The same things were measured in two ways. Each way mixes the same 8 hidden numbers, adds some noise and spreads widely along 5 directions of its own, which tell nothing about the thing.
(in the rows, 128 means zero)
Some things both ways: the first way, then the second way.
[114 160 184 142 131 130 144 143 106 134  76 150 138 130 118 119 167 135
 143  89]
[118 138 130 135 157 145  79 118 122 126 203 118  99 161]

[142 119 132  96 115 139 105  86 104  79 142 112 103 146 119 127 119 117
 110 143]
[111 125 145 139 118  95 132 111 135 114 192 149 117  96]

[115 116 136 104 170 123 173 147 132  91 186 131 134  86 141 142 147 135
  91  94]
[119 142 135 115 138 122 179 102 159 119 180 163 114  57]

[ 67 153 201 176 143 138  85 110 121 155 144 165 178 113 112  96 117 107
 136  83]
[117 103 111 150 151 152  94 100 144  88 140  86  88 139]

[105  90 161 155  95  93 119 142 111 172 123 130 163 153 145  99 102 147
 158 121]
[125 123 132 111 126 121 134 122 163 127 159 149 113 111]

[107 196 145 173 129 149  85 114 129 148  92 144 108 142  82 115 124 120
 127 123]
[116 161 140 147 157 118 103 161 144 152 124 164 106 145]

[137 125 163 122 105 148 102  96 149 121 123 146 131 124  49 132  87 132
  84 109]
[131 135 107  96 166  96 128 122 165 146 139  93 109 133]

[101 134 151 121 137 177 126 143  95 102 183 146 145  95 113 105 155 103
 117  97]
[ 66 131 122 162 137 105 126 158 143 106 135 116 141 122]

[106 113 143 137 136 116 148 108  83 124  78 133 110 161 201 108 165 122
 151  99]
[151 102 115  96 141  93 107 117 136  79 200 116 140 116]

[168 155 123 116 136 113 129 104 191 127 136 116  97 124 111 142 101 123
  74 163]
[161 118 122 139 152 100 100  95 156 155  91  80  97 113]

[ 85 171 154 137 173 154 142 150 107 123 152 161 158  83 134 128 178 110
 153  89]
[102 133 126 144 149 113 123 150 157 173  66 117 126 123]

[146  93 109 133  94 125 104 103 142 143 133 125 154 137 127 146  90 132
 136 141]
[135 104 114 107 136 108 130 111 134 121 147 128  97 146]

[157  98  84 112 126  97 119 142 158 149 128 113 143 116 146 138 101 127
 158 162]
[108 118  94 112 173 111 102 138 132 174 108 138 137 142]

[ 89 127 100 145 155 163  93 127  79  97 167 120 120 142 166 115 161  89
 146 114]
[118  74 129 153 131 160 118 102  61  35 189 137 100 156]

[113 201 109 186  95 163 107  92  86 122 110 136 118 131  93 151 129 160
 136 118]
[105 109  85 119 180   4 118  99  84 230 149 133 139 135]

[109 155  83 144 162  96 168 126 128 160 169 136 110 104 199 133 131 141
 140 147]
[156 164 123 130 174 100 156 120 131 171 140 142 132  80]

[100 138  86 154 145 145 113 126  99 130 135 121 115 163 168 141 146 116
 151 129]
[149 100 106 113 182 167 116  90  55 121 172 122  82 185]

[141  94 159  96 100 100 137  69 136 131 119 120 149 172 141 165  96 142
 124 137]
[134 104 105 114 158 116 134 100 118 123 134  61 133 115]

[ 86 187 179 170 141 130  94 111 107 110 112 130 112 155  85 117 126 136
 110  91]
[148  99 140 146 129 100 122 103 105 148  81  91 126  98]

[107 106 175 126 123  74  85  99 111 138  98 119 148 163 158  97 108 112
 178 133]
[125 115 138 181 172 198  44 104  54 110 144  27 128 164]

[165 103 111 109  89 107 131 103 127 144  97 116 106 166 147 131 109 143
 135 164]
[129 136 145 131 125  98 128 161 133  86 170 154 136 118]

[172 130  82  93 167 117 139 150 186 122 141 127 127  64 116 149 127 107
 126 150]
[122 123  76 107 196 129  80 113 139 170 151 130 115 158]

Other things, the second way, with their names:
z793: [115 148 145 158 157 147 108 141  97 128 156 114 140 125]
z133: [110 164 153 128 136 101 156 158 150 151 110 171 119 104]
z944: [117 169 142 154 152 104 119 141 167 159 129 131 108 110]
z862: [103 175 133 163 174 151  90 155 158 187  93 121  74 184]
z722: [136 144 127 101 158  90 108 154 127 177 152 140 117 187]
z529: [113 136 139 184 166 138  87 118  93 109 163  82 124 129]
z283: [130 161 138 138 165 168 116 134 131 166 121 143  86 147]
z300: [120 155 139 133 143  77 163 176 121 175  80 167 144 118]
z927: [112 142 150 137 133  98 155 155 125 132 105 111 137 117]
z778: [160 116 134 109 130 100 129  97 152 109 161 141  91 101]
z460: [155 137 110  88 166 101 100 129 136 160 156 110 125 165]
z267: [148 104 107  94 141 106 110  91 178 122 150 118 113  86]
z215: [121 152 150 106 132  97 142 148 137 132 178 186 138  96]
z994: [117 116 155 203 149 138  72 104  42 116 153  78  88 180]
z310: [139 135 142 145 153 141 106 127 125 159  91  89 132 112]
z753: [129 171 144 134 170 156  94 106 140 166 199 167  82 132]
z216: [164 108 130 111 118  77 154 130 135 133 124 116 127 120]
z66: [133 155 149 167 152 138  98 180  95  58 151 104 164 134]
z441: [162 129 139 143 137  70 110 142 119 138 124  91 128 145]
z442: [117 172 189 145  99  81 126 141 162 155 147 204  81 112]
z883: [141 110 143 130 120 116 168 158  78 100 114 160 150 122]
z676: [153  88 101  93 148  93 119  91 128 105 179 106 112 143]
z285: [118 155 132 112 173 178  94 136 132 136 182 115 112 170]
z61: [169  95 133 137 120 118 104 112 124 115 113  93  88 160]
z363: [ 75 147 150 168 128 112 128 147 132 135 129 157 126  93]
z490: [141 173 188 161 130 179 127 146  93 135 125 143  80 161]
z425: [127 130 152 189 127 118 112 121 119 119 130 132 110 114]
z754: [135 169 167 145 122 111 147 158 125 113 171 169 129 110]
z656: [131 134 119 104 151 109 131 106 159 171 135 110 109 113]
z404: [125 110 117 129 147 109 144 145 107 103 135 112 138 140]
z372: [ 81 124  80 121 166  54 111 144 184 109 156 152 142  94]
z361: [162  89 141 151 116 119 119  95 106 137  70  64 101 122]
z731: [140 123 133  81 131 135 116  96 155 119 192 165  81 129]
z935: [124 136 113 140 161 117 113 134 154 150  93 114  97 139]
z717: [ 92 112 104 116 167 127 121 116 101 111 194 164 122 126]
z59: [136 121 132  95 130 109 130 129 131 102 202 121 119 157]
z624: [139  97 129 126 125  90 130  62 145 158 142 144 104  60]
z638: [157 103 126 137 110  66 117 123 169 140  89 105 121 104]
z369: [120 106 128 124 158 185 116 120  85 105 127  93 100 170]
z597: [137 157 133 112 141 108 158 136 174 166 131 136 110 114]
z324: [ 92 151 118 122 185 128 101 115 107 165 208 116 114 162]
z617: [ 96 115 104 127 157  98 129 118 125 115 145 147 135  92]
z253: [117 167 122  93 168 119 116 154 164 164 143 174 118 129]

Some of these things the first way, each followed by its name:
[162  73 116 132  99  69 143 158 163 175 104 125 130 109 144  99  86 152
 130 141] : z66
[153  53 118 117  57 124 118  98  97 147 100 125 146 167 150 122  98 139
 153 139] : z59
[147 160 140 129 123 144 137 132 151 145 113 158 161  77  86 148 131 130
 138 124] : z61
[172 113  74  97 110 148 149 122 105 129  83 129 118 135 149 150 152 123
 161 154] : z722
[141 168 138 158  98 100 123 141 160 176 147 117 127 134 117 114  91 157
 117 171] : z425
[142 118  95 111 137 141 106 131 134 108 144 128 130  98 105 137 120 109
 133 135] : z490
[133 132 124  99 125 147 157 126 108 120 133 136 136 132 130 155 152 133
 133 132] : z404
[176 151 138 118 111 103 191 147 176 160 124 119 118 133 137 150 126 166
  92 170] : z944
[105 148 143 159 133  90  92  91 142 118 144 112 134 132 124 132  91 139
 125 126] : z624
[118 163 149 154 143 140 125 100 147 128 123 152 132 101 109 138 128 124
 104  99] : z372
[164 106 149 115 107  62 140 169 185 161 127 106 137 126  99 123  78 166
 109 155] : z310
[134  81 113 129  99 110 132 132 104 135 125 122 151 133 164 122 120 141
 155 127] : z324
[160 180 130 133 110 149 165 129 132 129  76 139  99 124  96 149 148 152
 104 129] : z441
[128 141 163 145 116 137 165 148 124 136  88 143 141 134 101 143 148 163
 111  88] : z676
[ 95 196 144 177 125 167  74  96  84 107 117 131 110 149 100 110 143 111
 128 115] : z994
[115 130 131 152  84 104 126 132 108 181 103 120 146 179 116 145 101 176
 164 142] : z883
[136  50 107  91 115 115  68 108 119 125 135 127 147 115 126  94  86  88
 162 137] : z285
[142 171 157 120 138 121 170 127 133 119 122 118  91 156 144 134 159 140
  98 146] : z529
[139 127  96 136 136 112 143  89 131 128 118 114  97 169 199 145 136 125
 116 154] : z778
[ 98 156 121 139 162 125  70  96 105 104 125 126  89 130 135  90 127  82
 139 130] : z753
[ 91 165  97 148 146 151 127  88  76 134 127 146 129 135 166 151 157 125
 174 122] : z300
